There are 9 hidden switches. A switch that is on adds its own fixed numbers to the row, and there is some noise. The rows also spread widely along 15 directions, which tell nothing about the answers.
In the rows, 128 means zero.
Known rows, each followed by its switches (1 for on, 0 for off):
[160 144  92 121 154 172  82  98 149 136 176  98 129 176 142 102 108 146
 132 148 148 100 127 148 130 117 117 126 142 177]
1 0 0 1 0 0 1 0 0
[132 132  87 135 126 150 127  54 114 116 130 159 138 120 149  77  89 127
 149  99 128 104 142 183 145 109 105 144 158 151]
0 1 1 0 0 1 0 0 0
[114 144  88 167 106 143 137  92 149 156 142 145 146 170  96  95 118 137
 152 134 129 120 158 171 113 129 115 145 157 170]
0 0 1 0 0 0 0 1 0
[129 115 160 160 138  84 119 138 133 136 126 127 156 117 111 127 147 105
 134 161 138 122 139 105 168 113 108  92 101 120]
1 1 1 1 1 1 0 1 0
[140  75 150  96  77 152 116 162 108 139 140  92 180 120  95 151 154 140
 123 114 149 126 149 130 115 122  67 124  93 132]
1 1 0 1 1 1 0 1 0
[142 118 129 112 154 126 143 130 135 131 178 176 120 148 115 148 132 131
 116 109 131 102 117 132 137 124 125 125  76  90]
0 0 0 1 0 0 0 0 0
[156 140  95 145 104 117 144 123 112 161 130 158  85  72 187 115 124 180
 129  90 175 143 129 148 114 130  64 156 113 132]
0 1 0 1 0 1 0 0 0
[112  87 102 113 132 139 122 147 122 129  82 166 109 148  77 136 137 112
 107 126 113 110 123 143 123 139  95  98 118  90]
1 0 0 1 0 1 1 1 0
[114 111 142 163 143 116 170 103 134 141 103 198  97 111  81 118 119 121
 132 131  98 109 108 121 124 171 137 134 129  79]
1 1 1 1 0 1 0 1 0
[130  89 111 128 101 129 131 119 113 134 139 152 140 100  85 152 132 146
 117 126 145 129 138 154 146 124  77 117 115 163]
1 1 1 0 1 1 0 1 0
[164 130 117 113 148 114 146 161 133 159 152 131 181 181 107 168 129 138
  84 121 104 150 117 134 111  95 155 144 127 123]
0 1 1 1 0 1 1 1 0
[149 120 164 181  81 129 131  63 126 150 130 138 118 149 131  66 106 114
 179 101 128 109 148 133 116 151 129 150 122 170]
0 0 1 1 0 1 0 1 0
[117 175 175 190 101 121 127 150 165 139 133 104 187 121 131 137 147 131
 158 134 143 140 178 120 155 157  87 103 133 110]
1 0 0 1 0 0 0 1 0
[143 136 118 165 128 169 165 106 148 154 115 141 112 121 120 136 103 190
 109 121 140 127 131 157 139 157 133 141 143 133]
0 1 0 1 0 0 0 0 0
[103 151  87 107 139 143 121 119 137 115 153 128 137 135 128 126 115 142
 130 112 158 120 132 172 118 111 105 159 136 112]
0 1 0 0 0 1 1 0 0
[123 136 135 168 131 104 121 106 140 116 123 132 165 121 114 133 116 104
 125 144 132 124 158 147 185 107 126  92 128 148]
0 1 1 0 0 1 0 1 0
[176 107 105 159 120 138 134 138 122 196 133 116 162 149 128 103 160 152
 129 137 154 132 145 139 116  78  94 132 107 136]
0 1 0 0 0 0 1 1 0
[146 144 133 126 114 138 101  94 130 118 144 134  60 128 163 115  77 131
 119 118 126 105 106 132  98 162 149 144 142 161]
1 1 1 1 0 0 0 0 0
[124 117 137  90  89  96  93 112 105  91 162 138  90 118 151 160  93 113
 111  97 137 129 111 146 128 126 131 133 104 185]
0 1 1 1 1 0 0 0 0
[123 126  82  97 139 117 150  87 135 118 191 175 197 134  69 159 122 119
 136 123  89 139 123 164 152 124 132 140 142 195]
0 0 0 1 0 1 0 0 1
[134 124 134 129 160 128 124 126 145 130 139 133 118 172 112 131 127 117
 121 142 121 117 108 112 130 132 153 120 115 115]
1 0 0 1 0 0 0 0 0
[128 111 157 140 134 133 134 107 132 107 120 155 114 158 112 135 124 117
 133 100 116 113 120 126 148 155 134 107 120 112]
0 0 1 0 0 0 1 0 1
[154 125 113 112 150 141 105 116 134 120 172 169 104 197 116 145 117 125
 123 113 125  90 127 130 136 147 119  99  93 146]
1 1 0 1 0 0 0 0 1
[119 114 139 120  90 118 114 120 115 109 148 149  99 117 131 136 112 110
 128  91 142 107 145 141 126 134 107 121  99 129]
1 0 1 1 0 1 0 0 0
[169 168 134 105 123 113  86 119 135 106 211 150 110 101 171 156  88 121
 106 121 110  86 125 129 131 155 122 106 114 159]
0 1 1 1 0 0 0 0 0
[127 150 168  89 119 127 113 148 125 114 161  93 182 103 168 144 107 115
 103 100 122 122 126 142 133 105 130 153 120  98]
0 0 0 1 1 0 0 1 1
[162  97 131 162  80 113 163 136 106 161  80 157 130 104 126 158 140 159
 116  92 119 175 139 121 129 155  86 116 136 156]
1 1 1 1 0 1 0 0 0
[139  71 157 145 148 146 153  99 122 115  67 149  89  84 121 143 116 159
 110 122 133 147  83 117 168 163 123 110 134 112]
1 1 1 1 0 0 0 0 0
[124 133 107 132 161 143 119 123 146 131 146 157 133 169 103 123 113 118
 113 135 129  84 141 152 147 116 122 109 111 101]
1 0 0 1 0 1 0 1 0
[164 128 135 152 101 108 167  99 116 158 114 189 101 167 135 126 117 121
 134  63  95 142 121 123  98 154 141 151 119 132]
0 0 0 0 0 1 0 0 0
[151 121 143 128  98 146 139 118 127 132 118 106 122 148 145 149 111 172
 124  77 143 176 115 129 109 157 115 158 151 166]
1 0 1 1 0 1 0 0 0

New rows, each followed by its switches (1 for on, 0 for off):
[128  77 128 126 141 155 167 101 126 128 119 148 138 122  97 131 137 163
 138 101 150 141 110 141 153 130 102 141 109 115]
0 0 0 1 0 1 0 0 0
[142 112 134 138  81 134 123 129 114 134 111 124 129 126 122 152 121 158
 120 104 139 148 143 137 129 158  90 122 141 171]
1 1 1 1 1 1 1 0 0
[130 105 105 164 128 123 139 159 118 165  45 130  93 114 158 113 151 162
 113 120 169 150 128 137 130 110  84 116 116  81]
0 1 0 1 0 0 1 0 0
[178 147  92 127 168 123 125 154 135 160 110 135 111 129 170 143 120 159
  72 128 127 133 110 133 137 112 116 114 135 113]
0 0 0 1 0 1 1 0 0
[105 141 141 152 150 121 132 111 141 115 117 146  90 115 147 117 109 129
 127 125 154 106 122 139 154 130 135 123 105  79]
0 1 0 1 0 0 0 0 0
[139 138 127 126 149 135 121 116 125 123 124 105 142 143 162 125  97 137
 100 112 145 131 122 143 144  92 138 143 144 125]
1 1 1 0 1 1 0 0 0
[120 133 123 131 134 108 130 136 132 134  95 136 110 142 137 120 110 111
 101 125 119 116 122 135 130 121 146 126 128 107]
0 0 0 1 1 1 0 0 0
[139 108 133  97 136 154 132 123 130 129 149 113 176 172  92 136 124 117
 122 122 110 115 128 128 109 119 150 145 125 118]
1 1 0 1 0 1 0 0 0
[183 125 146 118 123 143 138 123 133 151 151 134 183 175 104 161 116 124
 112 120  67 142 117 116 114 149 151 130 143 159]
1 1 0 1 0 0 0 1 0
[107 112  99 149 156 153 145 111 135 139  50 134 114 148 113 107 112 149
 117 130 141 143 111 155 138 126 119 138 160 103]
1 1 0 1 0 1 0 1 0
[152 178 160 154 132 118 119 153 149 155 178 114 151 170 166 127 115 138
 112 116 140 115 149 122 127 118 132 136 117 117]
1 0 1 1 1 0 0 1 1
[ 92 142 161 153 113 105 139 145 137 120 127 134 143 135 123 147 131 134
 136 102 162 145 146 134 140 137  98 136 111  91]
1 1 1 1 1 1 0 1 0
[133 144 142 121 117 115 144 124 128 134 156 154 102  84 137 125 103 130
 118 114 111 112 108 119  87 152 143 169 132  95]
1 1 1 1 0 1 0 0 0
[104 141 159 182 120 126 149 148 153 139 130 134 105 152 129 138 133 154
 130 107 178 126 158 127 142 137 118 122  97  75]
1 0 1 1 0 0 0 0 0
[143 133  73 123 157 121 128 106 147 141 164 156 109 118  99 156 107 165
 100 158 142 138  95 156 139 128 130 135 132 195]
0 1 0 1 0 1 0 1 0
[122 122 111 117 138 125 100  81 130  96 159 155 132 166 113 144 115 109
 151 112 129 134 120 153 165 130 116 109 124 179]
1 0 0 1 0 0 1 0 0
[104 136 159 124  99 109 130 128 129 114 120 117 138 118 136 132 105 117
 123 101 127 142 125 141 118 137 129 158 136 122]
0 0 1 1 1 1 0 1 0
[125 145 146 172 143 126 157 116 157 149 154 133 171 160 105 131 147 157
 165 120 162 153 140 128 144 135 106 151 118 119]
1 1 0 1 0 1 0 1 0
[128  88 164 125 108 122 138 155 127 129  94  98 167 165  93 171 143 141
 116 119 123 178 116 114 129 147 121 125 132 148]
0 1 1 1 1 0 0 1 0
[132 118 142 148 139 121 123 152 139 133 110 135 126 113 115 138 141 125
 108 145 130 115 126 130 145 131 108  96 120  85]
0 0 1 0 0 0 1 1 0
[141 151 138 106 139 165 149 123 149 125 169 119 187 139 110 167 103 160
 110 112 105 142 115 152 123 148 142 163 155 128]
0 1 0 1 0 0 0 1 0
[126 137 135 110 142 124 109 103 132 108 163 124 120 125 135 119 101 111
 125 133 140  92 115 138 133 119 141 142 113 127]
0 1 0 0 1 1 0 0 0
[129 123 114 131 102 139  95 126 114 116  68 108 132 111 155 101 119 126
 140 128 120 123 146 132 120 164  57 106 182 138]
1 1 1 0 1 1 0 0 0
[185 141 202 129 131 121 130 147 137 129 117  66 146 152 180 158 121 158
 107  94 119 178  95  73 118 166 144 149 150 146]
0 0 1 0 1 1 0 0 1
[138 118 144 139 153 133 116 121 141 125 133 116 138 101 118 120 117 104
 102 170 113  89 124 118 157 114 156  98 131 116]
1 0 1 0 0 0 0 0 1
[150 132 132 127 124 116 117 120 133 140 112 103 197 158 120 128 123 102
 130 135  87 161 128 120 128 119 132 126 165 168]
1 0 0 1 0 1 0 1 0
[145 106 104 164 121 113 134 128 118 177  61 142 114 149 116 102 130 118
 115 140 120 136 127 134 115 105 132 123 133 129]
1 1 0 1 0 1 1 1 0
[138 115 128 118 126 131  86 127 117 127 125  91 116 102 158  93 112 112
 114 144 163  99 127 134 121  85 109 128 120 121]
1 1 1 0 0 1 0 1 0
[167  97 134 123 141 147 102 119 121 126 112 147 144 158 126 109 126 110
 129 130  93  92 129 122 139 152  92  82 128 121]
0 1 1 1 0 0 0 1 0
[114 131  99  93 133 110 100 112 134 101 148 125 121 141 123 147 111 118
 126 129 129 151 100 137 123 130 130 139 144 179]
1 0 0 1 0 1 0 0 0
[ 97 105 134  94 146 122 117 149 132 105 154 141 151 189  73 149 135  81
 108 132 103  92 125 130 124 106 151 114 110  77]
1 0 1 0 1 0 1 0 0
[134 114 167 114  92 131 109  93 121 109 173 137 128 152 111 122 107  93
 153  93 117 107 127 126 103 144 132 144 110 150]
1 0 1 0 0 1 0 1 0
[157 125 166 165 127  94 130 118 122 124  94 144 133  67 158 139 118 126
 119 123 122 138 125 112 180 147 110  93 125 133]
0 1 1 1 0 1 0 1 1
[155 100 103 126 147 109 111 111  95 134  70 128 105 173 183 108 105 112
  95 105 136 145 108 141 149  66 130 116 128 147]
0 1 1 0 1 0 0 0 0
[148 128 143 138 112 110 126 157 128 159 102  96 131  99 154 126 138 145
 110 137 130 158 103 116 103 130 104 147 152 127]
0 0 1 0 1 0 1 1 0
[133 100 120 130 118  87 127 125 126 133 156 125 124  65 121 143 147 145
 127 151 166 150 111 122 149 105 102 127 102 177]
0 0 1 1 0 1 0 0 0
[134 148 122 155 124 138 112 130 145 149 113 105 100 160 136  99 107 131
 120 153 128 107 134 122  97 141 149 131 154 133]
1 1 1 1 0 0 0 0 0
[112  74 152 113  93 167 121  95 120 105 146 135 130 108  73 131 110 115
 136 124 136  80 140 161 147 137 124 115  89 138]
0 1 0 1 0 0 0 1 0
[ 70  97 130 119  90 103 130 128 107 118  67 133 154  77 107  98 147  87
 169 124 118 145 128 134 102 132  83 150 148  87]
1 1 0 1 0 1 0 1 0
[130 130 110 141 127 146 124  99 132 146  98 128 125 153 116 105 103 130
 132 136 112 138 109 149 108 137 141 151 169 149]
1 1 0 1 0 0 1 1 0
[141 147  79 115 107 121 114 128 114 150 117 131 178 138 140 110 107 105
 105 127  90 105 163 165 119  98 119 125 158 163]
0 1 0 1 1 1 0 0 1
[115 121 131 127 139  96 135 117 123 119 102 130 150 122 144 135 142 120
 148 117 128 184  99 118 146 122 101 140 148 134]
1 0 0 0 1 0 0 0 0
[135 120 109 164 128 144 128  91 120 135  86 174 155 179 106 105 102 104
 128 108  97 103 165 168 163 124 113  93 150 126]
1 1 1 1 0 1 1 1 0
[136 161 146 132 120 138 103 154 151 135 129  68 170 117 133 139 125 130
 117 155 126 127 143 114 115 140 133 126 158 123]
1 1 0 1 0 1 1 0 0
[133 148 158 135 126 102 119 128 144 109 161 107 177 136 135 163 120 121
 123 128 124 150 136 122 159 122 146 117 130 151]
0 1 1 1 0 0 0 0 0
